All groups share one centre, and each spreads out both ways along 13 directions, with some noise.
In the rows, 128 means zero.
Known rows, each followed by its group:
[103 154  93 161 136 122 156 107 102 135 155 162 107 153 131 136 130 132]	lobi
[165 159 148 153 151 164 165 118 133  80 108 168 119 126 123 148  82 171]	Febip
[173 128 201 145 140 119 193  83  79  81 197 143  96 156 130  42 102 137]	bup
[137 122 136 146 109 151 155 106 146 146 129 133  97 132 113 157  68 161]	pezo
[103  74 132 119 133 124 129 125 126  98 134 122  81 107 142 120 124 143]	pezo
[147 136  82 127 129 106 100 128 110 101  94  71 134  67  62 166 117 147]	bup
[149 158 132 115  91 116 197 119 153 166 119 143 124 174 111 145  48 132]	Bekab
[ 97  95 144 123 141 129 151 147 179 107  86 155 132 121 128 119  99 121]	Nema
[101 128 145 160  96 117 122 136 137  80 123 124 128 146 132 161 105 128]	Bekab
[ 96 121 114  98 103 141 125  99 148 152 112 138  92 151 124 146 129  99]	Nema
[107 127 151 109 126 170 195 145 119  64 105 179 127 139 118 103  86 117]	lobi
[112 213 124 140 129 117 139 154 145 149  93  70 123  98  99 149  76  78]	Febip
[111 169 148 103 165  85 144 175 215  99 114 139  82  99 106 136  69  90]	bup
[128 107 115 101 147 140 133 108 126  94 122 170 163 163 108 152 117 168]	Nema
[129  82 116 105 141  63 177 125 144 171 126  80 123 129  66 102 118 169]	Bekab
[139 148 109 143 110  75  68 148 101 119  76 169 157  57  98 147 113 156]	lobi
[165 158 110  90 116  95  77 136 119 101  85  68 113 120 175 198 139 140]	Bekab
[ 71 134  76 123 124 152 184 127 115  97 124 132 132 166  97 144 126 101]	Bekab
[111 108 178 126 145 142 142 125 131 105  85 157 136 150 134 118 133 163]	Tuti
[130  82 103 121  99 133 135  88 110 171 118 156 103 125 153 120 131 148]	Tuti
[128 125 171 136  93 102 107 142 125 123  90 166  83 101 145 134 121 163]	lobi
[ 80  63 138  92 170 117 117 164 131 147 105 101 157  65 105  71 122 124]	bup
[ 97 187 171 128 124 147  93 152 168  97 129  46  80 128 178 169 114  56]	Tuti
[185 234 156 148  93 113 131 118 140 124 132 193  49  91  81 119  74  96]	bup
[144 208 115 122 156  76 151 177 104 127 139 176  92 103 125 112 143 136]	bup
[136 144 118  80 147  92 118 137 135  96 113 113 131 138 122 161 124 139]	pezo
[ 94 119 111 151 129 121 137  67 120 106 153 177 132 195 152 133 137 116]	Febip
[198 153 165 137 113 121  75 146 131  92  62 138 150  74 121 130 146 138]	pezo
[116 169 163 131 148  50 119 183 120 112 173 138  77 104 165 112 107 131]	bup
[ 99 158  88 127 114 122 127 161 137 100  95 131 125  85 114 156  97  98]	Tuti
[111 116 139 136 121 170  99 140 138  83 121 159 153 113 136 127 119 105]	pezo
[122  86 150 148  85 176 166 139 128  45 152 101  97 115 143 109  99  85]	bup
[136 137 145 139 116 167 150 135 109 108 121 130 179 118 122 103  89 112]	Nema
[126 161 137 145 167 111 118 164 118  97 113  90 135 131 155 170 137 168]	Tuti
[101 198 208 135 108 112  86 152 107 157 160 129 129 129 158 117  73  97]	Febip
[ 87  87 112 188  99 153 121  41 127 137 123 148 106 107  43 110 113 115]	Bekab
[132 137 139 213 107  78 134 122 134 162 161 119 134 125 123 111 119 131]	Bekab
[122  62 131 119 148 123 162 144 134  84  77  83 156  97  96 109 123 154]	pezo
[145 121 134 133 105 111 160 113 143 146 100 126 138 134 123 128  93 135]	Bekab
[ 85  85 155 151  93 153 138 162 129 108  82 137 139  81 138  93 110 101]	lobi
[138 186 137 167  74  91 180 183 111 188  42 168 116 120 130 111 163 137]	Febip
[ 64 146 100 117 162 123  92 103 137  98 114 109 159 119 116 147 102  80]	Febip
[102 127 164 126 127 137 112 111 131 108 125 138  97 120 103 128 106 135]	lobi
[112 196 140 111 111 166 105 140 110 134 123 150 124 117 110 150  86  96]	Nema
[102  54 104  59 182 104 154 167 131  89 114  87 146 126 110 135 147 177]	bup
[ 98 166 116 156 114 128 105 117 145 109 126 186 106 109 144 120 124  67]	pezo
[147 212  85  94 127 120  98 204 114 155 159 108 152  92  90 147 121  98]	Tuti
[144 153 135 156 132 139 144 138 141 129 141 134 150 129 143 165  49 151]	pezo
[ 62 104 156  85 153 111 109 157 113 137 114 167 122 137 163 153 110 177]	Tuti
[135 136 110 157 118  93 142 144 127 105 128  74 124  96 143 136  89 114]	Febip
[100  76  72 142 114  79 129 114  95  82 196  81 123 158 194 164 129 129]	Febip
[159 159 164 139  99 120 113 164  78  84 106 151 146 109 141 140 122 158]	Nema
[105 145 152  63 159 174 141 152 144 127 106 129 117 150 111 122 149 116]	Tuti
[129 177 133  93 133 163 122 126 123 154 120  89  84 144  91 140 169 108]	Tuti
[114 156 125 142 135 151 163 120 144 104 131 122 129 165 105 127 129  93]	pezo
[142 156 160  99 183 121 155 169 143 107 137 149 155 180 118 168 120 206]	Tuti
[134 168  93 165 167 165 115 165 104 114 107 192 175  87 140 102 175 118]	Bekab
[128 174 106 135 175 165 114 110 143 117 141 138 121 127 140 117 162  73]	Bekab
[110 128 107 135 196 125 207 176 156 123 135  93 177 120 114 101  80 116]	Nema
[163 138 144 165  79  80 111 127 109  92 110 161 114  95  97 130 115 155]	bup
[112 203  92 160 143  80 100 146 118  94 123 161 203 116 102 170  71 113]	Tuti
[ 76 167 135 169  91 165 119  99 171 139 146 182  83 129  99 126  85  58]	pezo
[ 95 190 147 134 105 128 104 100 106 110 110 124 130 161 137 129 136  68]	Nema
[113 116 183 128 111 144 119 141 117 149 142 139 152 131 146 100 110 121]	Febip
[101 111  45 114 141 147 132  84 140 182 171 168 131 169 105 185 110 159]	Nema
[ 66 134 141 159 122 131 133 135  82 127 123 123 186 145 185 121 103 113]	lobi
[168 150 136 137 102  92 153 130 185 133  86 118 128 145 163 147 109 107]	lobi
[113 171 113 117 138 125 102 152 143 137 161  96  93 119  89 176 107 129]	lobi
[135 164 102 103 162 134 108 145  95 188 137 166 151 103 140 107 139 122]	pezo
[ 56 132 129 137 148 123 141  93 118 123 103 125 107 164 121 152 114 142]	lobi
[128 123 150 141 110  95 125 177 124 132 141 177 160 133 132 140 108 179]	Febip
[127 112 131 112 113 116 129  85 124 138 169 128  94 153 126 133 108 134]	lobi
[129 137 154 194 168 105 145  94 191 167 167 112  88 121 115  96 100 122]	Nema
[114 128 115 139 124 150  47  92 122  86  96 134 109  92  93 156 170 120]	Bekab
[ 87 138 113 115 134  96 140 165 141 137  90 101 114 145 132 174 133 149]	Febip
[139 129 140 114 125 126  98  74 122  57 137 175 149 190 110 183 114 167]	Nema
[133 133 147  93 158 133 137 148 145  88 102 143 144 127 123 123 116 133]	Tuti
[166  86 101 139 122 137 177 111 140 136 117  67  93 110 153 112 144 122]	Tuti
[ 52 141 106 139 121 183 107 115 129 113 179 139 105 145  78 137 142  73]	pezo
[ 99 166  97 139 186  85 180 109 121 113 139 117 104 166 143 125 131 123]	Febip
[131 122 135 105 111 140 118 108 127 124 105 149 119 144 132 121 150 114]	pezo
[ 95 165 129  95 109 107 103 121 144 154 107 124 134 151  51 151 122 105]	pezo
[150 172 166 131 137 143 165 102 140 108 137 142  87 145 126 103  94 103]	bup
[ 68 128  75  89 186 142 141 183 115  74 161 140 202 155 129 180 100 148]	Febip
[180 167 129 173 116 154  68 107 140  97  85 145 126  87 162 167 129 122]	Bekab
[114 152 141 133 127 131 144 110 131 130 135 158 156 201 138 156 115 140]	Nema
[127 172 119 104 152 167 110 125 101 139 149 145 114 136 171 147 124 123]	Bekab
[159 126 166 160 118 188 156  87 120 126 146 107 110 133 146 110  93 129]	Febip
[ 64  47 171 104  77 126  88 127 147 144 105 102 136 132 155 100 145  85]	Febip
[ 86 108 141 131 170 117 127 136 158  77 156 116 184 159 125 128  99 106]	Bekab
[112 118 185 100 170 139 116 183 126 133 127 111 100 125 157 115 181 168]	lobi
[ 85 153 123 110 151 169 109 162 159 129 106  95 142 101  88 166  89 109]	bup
[140 114 145 121  39 124 131 116 109 108  63 128 144 159 147 189  94 159]	Bekab
[140 147 126 151 140  97 117 130 119 117 136 116 117 105 122 136 115 148]	Nema
[132  78  94 140 149 133 162 167 150 177 138 135 147  76 113 124  74 169]	Nema
[115  78 137 129 160  87  84  92 117  79  56 162 129  66 132  87 149 136]	Febip
[161 188 134 149 101  84 159 169 102 130  71  88 116 101 121 105 167 110]	Nema
[ 83 163 139 161 127 145 130 189 144 118 112 125 116 119 144 146 140 105]	bup
[137 143 118  79 163 161 123 137 177 113 114  70 110 124 193 128 131  53]	Tuti
[153 114 178  93 143 119 159  97 127  81  95 139 122 174 192 119 121 148]	bup
[113 102 142 144  98 148  85 133 128 123 116 142 160 131 144 157 129 139]	lobi
[115 125 170 159  99 133 127 121 110 101 122 116 102 140 150 144 119 151]	Tuti
[153 139 148 148  90 139 136 175 100 110 131 140 140 120 140 141 117 155]	Tuti
[121 130 127  93 105 134 125 127  95 129 159 135 106  93  88 105  76 111]	lobi
[ 95 162 161 127 148  87  88 151 197 162  71 115 112 119 145 156 118 117]	bup
[ 78 147 143 158 108 143 143 149 163 127 152 152 116 140 161 117  91  63]	bup
[138 120 160 151 114 200 140 137 170  69  97 182 143 120 153 117  95  93]	pezo
[112 142  50 126 149 144 186 165 146 131 162 115 107 150 126 161 136 119]	lobi
[162 138 155 120 137 132 109 116  83  86 104 202 150 149 115 137 162 194]	Nema
[109 152 155 102 123 130  83 110 126 134 117 110 113 120  86 159  97 133]	lobi
[128 131 156 138 162  98 156 184 132 128 136 116 196 140 209  80 121 105]	Bekab
[105 130 141 122 131 144 124 145 142  44 143  93 102 149  89 165 143 127]	pezo

New rows, each followed by its group:
[111 120 137 153 125 145 139 111 166 105 105 109 171 133  91 104 105  72]	pezo
[ 88 136 129  70 153  74  88 136  94 114  94 137 173 151 133 139 145 134]	Nema
[182 159 187  62 150 104 133 149 125 205  95 150 124 123 168  98 113 161]	pezo
[127 103 158 106 120 135 157 146  87  83 154 161 130 153 150 115 128 166]	bup
[142 104 199  80 142 113  74 169 125 134  99 115 118 105 148 126 158 176]	lobi
[108 153 109  72 142 129 139 164 125 163 145 133 106 134  76 145 130 143]	Tuti
[130  98 164 140 106 146 122 142 103  88 124 192 145 120 153 105 128 150]	lobi
[115 118 163  76 129 150 129  96 171 140  80 192 153 197 143 157  92 146]	bup
[148 114  64 130 112 117 111 117  87  84 149 125 145 104 134 159 116 137]	Febip
[ 83 129 153 135 188 103 146 163 110 122  89 126 184 156 208 112 164 148]	bup
[134 139 107 138 134 103 148 114 149 112  96  95 114  91 148 141  54 112]	Bekab
[149 149 159 136 110 164 166 137 133 112 118 141 106 127 202 148  44 132]	Bekab
[ 64 124 173 164 113 180 132 160 126 142 173 156 155 114  84  93  77 105]	bup
[100 102 182 122 120 149 114  92 128 105 135 106 150 141 123 107  78  97]	lobi
[126  92 168 118  33 171 199 146 163 199  64 101  78 174 132  98 179 102]	Febip
[146 160 139 102 122 166 114 117 163 119  93  80  72  84  97 145 100  88]	bup
[143 153 191  91 121 127 112 162 154 111  89 133 134 125  96 140 101 144]	pezo
[109 149  84 143 128  93 176 142  79 106 126 126 154 170 152 177 102 173]	pezo
[143 150 140 160 144 122 173 132 152 162 140 132 121 126 142  86 101 102]	Bekab
[ 86 158 121 160 101 163 120 148  83 145  98 177 168 112  82  95 163 101]	pezo
[161 144 128 180  98 157 150 143 126 138  91 197 125  89 152 157  45 172]	pezo
[133 173 135 156 139 121 138 122 112 144 223 150 161 160 126 121  72 123]	Febip
[142  92 135  83 150  83 101 132 165  43  92  96 146 115 142 144 117 118]	pezo
[100 107 195 146 137 107 150 119 152 123  83 159 125 136  50  99 123 171]	Tuti
[122 177 169  69  86 122 132 166 122 109 116 131 101 172 180 183  81 128]	Bekab
[130 164 168 133 177 137  94 122 111 112 170 159  66 116 124 131 150 169]	Nema
[167  93 122 110 115  81 110  64 108 119 118  87 111 107 136 116 118 133]	bup
[113 195 118 128 136 132 159 156 118 124 149 140 112 183 135 170 137 136]	Nema
[176 153  88 116 138 100 137 142  97 107  98 158 141 120 181 173 109 181]	pezo
[158 137 147 166 144 142 116 137 155 118  85 171 145  82 116  91 147 114]	Bekab
[129 150 125  97 118 144 133 133 138 113 124 169 115 102 112 126  64 102]	bup
[104 145 110 121  91 135 150 139 113 188  97  95 140 115 114  85 148  65]	Febip
[141 131 161 151 120 108 126 138  99 177 145 139 131 116 166 108 114 159]	Bekab
[109  93 127 117 146 156 114  82 107 136 121 112 105  92 137 103 114 125]	Bekab
[ 65 123 125 117 165 105 152 184 101 112 143 153 148 103  96 101 113 140]	Bekab
[ 80 122  97  31 182 148 135 156  83 111 124 122 139 118 139 137 104 134]	Bekab
[106 104  78  81 108 135 133 126  77  77 137 169 124 110 143 130  92 113]	Tuti
[109 113 145  96 105 123 117 126 150  73  93 124 102 132  79 179  86 150]	Bekab
[107 118 186 166  94 104 133 153 155 123 132 171 149 136 111 125  68 146]	Tuti
[112  97 133  64 186 131 102 138 139  68 104 101 135 101 116 141 120 141]	Bekab
[144 204 136 144 130 123 102 108 163 140 111 170 103  85 120 141  41  87]	Bekab
[110 121 162  94 127 180 177 161 103 153  98 130 149 148  69 108 142 164]	pezo
[ 85 117 128 164 133  92 142 161 114  86 167 112 149 146 187 134 122 120]	bup
[136 186 129 144 116 170 148 131 155 144  99 185 132 125 101 116 107  87]	pezo
[ 98 116 145 207  96 206 122 122 111  51 104 209 161 112 149 144  99 123]	Bekab
[135  80 166  96 132 116 166 170 110 135  92 108 139 119 167  74 153 149]	Bekab
[115 169  86 181 126 185 165  93 144 122 131 180 111 141  88 134 113  94]	Bekab
[ 94 102 161  60 141 137 135 159 111 107 104 167 106 128 120 129 121 169]	Tuti
[184 164 146 105 117 147 177 178 103  81 152 202 150 126 151  88  99 110]	lobi
[ 61  57 166 102 162 118 137 168 108 131 165  99 136 130 182  78 138 135]	bup
[136  92 129 101 153 133 145 115  92 100 132 102 154 129  78 118 120 175]	bup
[ 88 110 188  90  96 127  71 177 131 106 136 128 148 117 146 138  93 121]	Febip
[ 99 124  84 169  92  84 104 124 145 171 106 109  98 108 134 179 120 135]	lobi
[126 174 123 149 121 114 143 103 124 151 142 164 115 162 162 124 124 101]	bup
[129 114 193 119 144 152 153 160 129  67 141  94 111 150 143 141 117 167]	pezo
[136 140 161 137 162 135 101 117 132 154 110 162 108  39 137  79  68 115]	Bekab
[107 124 135 151 106 115  91 143 105  70  94 125 147  97 165 164  96 135]	Bekab
[  4  87  59 183  99 107  88  98 114 109 167 145 103  93  96 139 111  79]	pezo
[ 52 180 120  86 152 123 117 135  87  93 152  73 127 155 153 136 131  58]	Nema
[131 145  85 104  72 140 122 143  78  85 110 144 139 129 125 178 123 134]	Nema
[173 160 119 143 132 127 139 121 150 132 124 147  97 114 147 156  82 141]	pezo
[ 77 188 138 108 138 183 125 177 117 137 151 163 133 131 144 167  70 120]	Nema
[142 153  98 150  95  87 144  91 161 130  79 149 158 180 100 165 118 118]	Nema
[167 138 108 138 114 107 109  95 146 171  84 169 125  78 143 123  92 116]	pezo
[116 135 130 169 139  72 102 155  95 142  98 130 158  89 135 109 159 150]	bup
[ 21 103 160 118 216  88 124 161 119  74  70 131 151 132 160 154 117 191]	Tuti
[148 125 130 106 131 127 128 129 146 118 151 123 100  86  76 102 103 103]	lobi
[100  96  81  53 168  69 113 173 148 116 119 115 134  95 119 158 101 146]	bup
[156 125  85  89 118  90 133  79 115 159 180 116 112 148 111 133  99 122]	lobi
[136 119 125 153  71 161 189 137 149 141  95 165  78 129 134 104 129 104]	lobi
[137 170 152 124 157  92 124 128 127 138 128 111 118 127 116 118 134 131]	Nema
[ 55 130 166 114 140  99  72 202 152 159 125 144 146  83 137 136  82 122]	bup
[106 136 208 146 175  98 107 138 142 120 106 200 153 117 130 102  97 171]	Febip
[ 84 144 175 149 118 109 112 170  84 192 102 142 199 115 177  78 127 117]	Nema
[114  95 149 140 140 121 158 124 132  81  95  99 149 170 190 133 149 135]	bup
[138 194 199 132 141 124  92 148  85 110 112 165 172 127 132 117 116 145]	Nema
[120 116 125 169  86 120 103 147 100 121 142  88 110 121 104 156 168 161]	bup
[ 77 136  99  54 139 162 215 152 107 130 129 142 124 184 110 119 121 110]	Bekab
[ 99 129 165 146 126 130 107 141 105  98 108 119 135 121 172 133 127 136]	Tuti
[ 32 131 128 169 151 117 127 164 124  85 118 146  97 141 157 194 133 182]	lobi
[ 90  92 127 116 155 140 180 133 104 139 158 135 143 125 152  45 134  95]	bup
[138 132 146  77 153 120  90 134 134 186 132 105 152 104 100 125 102 140]	pezo
[108  94  96 102 144 107 117 122 123 109 126  91 153  98 129 126  93 110]	bup
[ 92 101 162  89 152 105 103 202 103 109 132 124 149  86 166 128  93 168]	Nema
[ 75  74 168  64 118  62 158 195 121  99  92 113 165 137  93 115 100 157]	Bekab
[139 140 146 126 125 159 125 128 142 126 135 173  89 117 162 135  95 127]	pezo
[164 105 111 109 141 113 145 131 123  58 134 119 108 119 103 155 125 175]	Nema
[ 57 118 121 190 125 101 129  94  92 130  82 171 150 137 107 144 121 174]	Tuti
[124  96 182 150 103 132 109 114 119 157 124 171 119 109  95  91 126 163]	Bekab
[ 83 168 139 130 191 110 153 203 113  75  45 167 142  88 120 120 131 155]	lobi
[184 135 128 119  86 152 168 122 123  79 138 162 148 123  72  98  98 102]	Tuti
[139   4 133  86 115 121 123  94 115 123 125  50 111  59  55  72 139 147]	bup
[108 162  69 166 143  96 211 157  75  95  93 132 169 149 123 138 134 149]	pezo
[142 160 126 109  98 111 116 136 178 150  64  74 114  83  75 148  79  88]	lobi
[103 103 143 114 112 133 114 166  89 108 119 141 167  93 140 113  95 129]	lobi
[139 156 158  96 128 121 124 154  85 111  60 179 148  82 102 100 113 148]	lobi
[122 106 181  88 123 127  62 143 148 111 138 158 120 102 186 143  77 130]	pezo
[108 169 122 137 146 162 133 123 124 121 139 167 139 129 148 119  92  91]	Bekab
[120 123 126  86 126 148 149 149 115 122 147 123 113 112 109 113  97 114]	lobi
[101 137  32 139 159 151  80 145  84 100 153 163 134  66 117 151 166 120]	pezo
[153 169  88 152 145 123 155  95 147 110 151 151 122 157 196 146 102  95]	pezo
[ 77 170  75 181 142  88 113 132 152 172 103 128 166 126 128 168 104 114]	Tuti
[112 108 118  97 116  93 159 143 130 149  91 108 127 149 176 140 115 139]	lobi
[ 85 119 125 177  99 144 177 183 130  77 158 152 127 135 146 116 129  90]	bup
[ 73  62  70  93 161 103 140 146 142 171 109 163 154 136 134 140 141 166]	Nema
[159 124  49 185 106 132  83  47 126 123  78 119 159  61  78 150 112 108]	Febip
[155 145 148 140 130  55 128 131 117 136 108  85 152 125 145 144  88 167]	pezo
[115 199  87  56 160 148  92 148 137 181 117 140 138 125 109 142 146  85]	Tuti
[ 89 166 207 127 137 131 114 181 112 143 131 106 128 131 173 137  88 146]	Febip
[ 76 110 156 152 115 113 116 109 138 109  93 120 116 115 160  83 137  62]	Nema
[ 94 118  97 155 126 148 145  86 122 162  85 116 129 131 121 107 156  91]	Tuti
[100 114 136  61 121 118 120 176 100 108 117 124 151 138 150 153 110 151]	Nema
[119  91 165 126 148 164 146 141 107 122 115 134 139 129 154 116 130 172]	Febip
[126 115 141 140 102 146  64 110  99  83  51 130 119  45 177 133 117 112]	Bekab
[149 162 179 103 128 160 144 154  99 123 117 118 126 167 115 126 166 163]	pezo
[122 135 135 155 125 137 109 137 129 103  96 182 146 153 150 165 147 163]	lobi
[140 136 148 141 112 131  93  98 130 105 110 189 141 166 131 170 132 167]	lobi
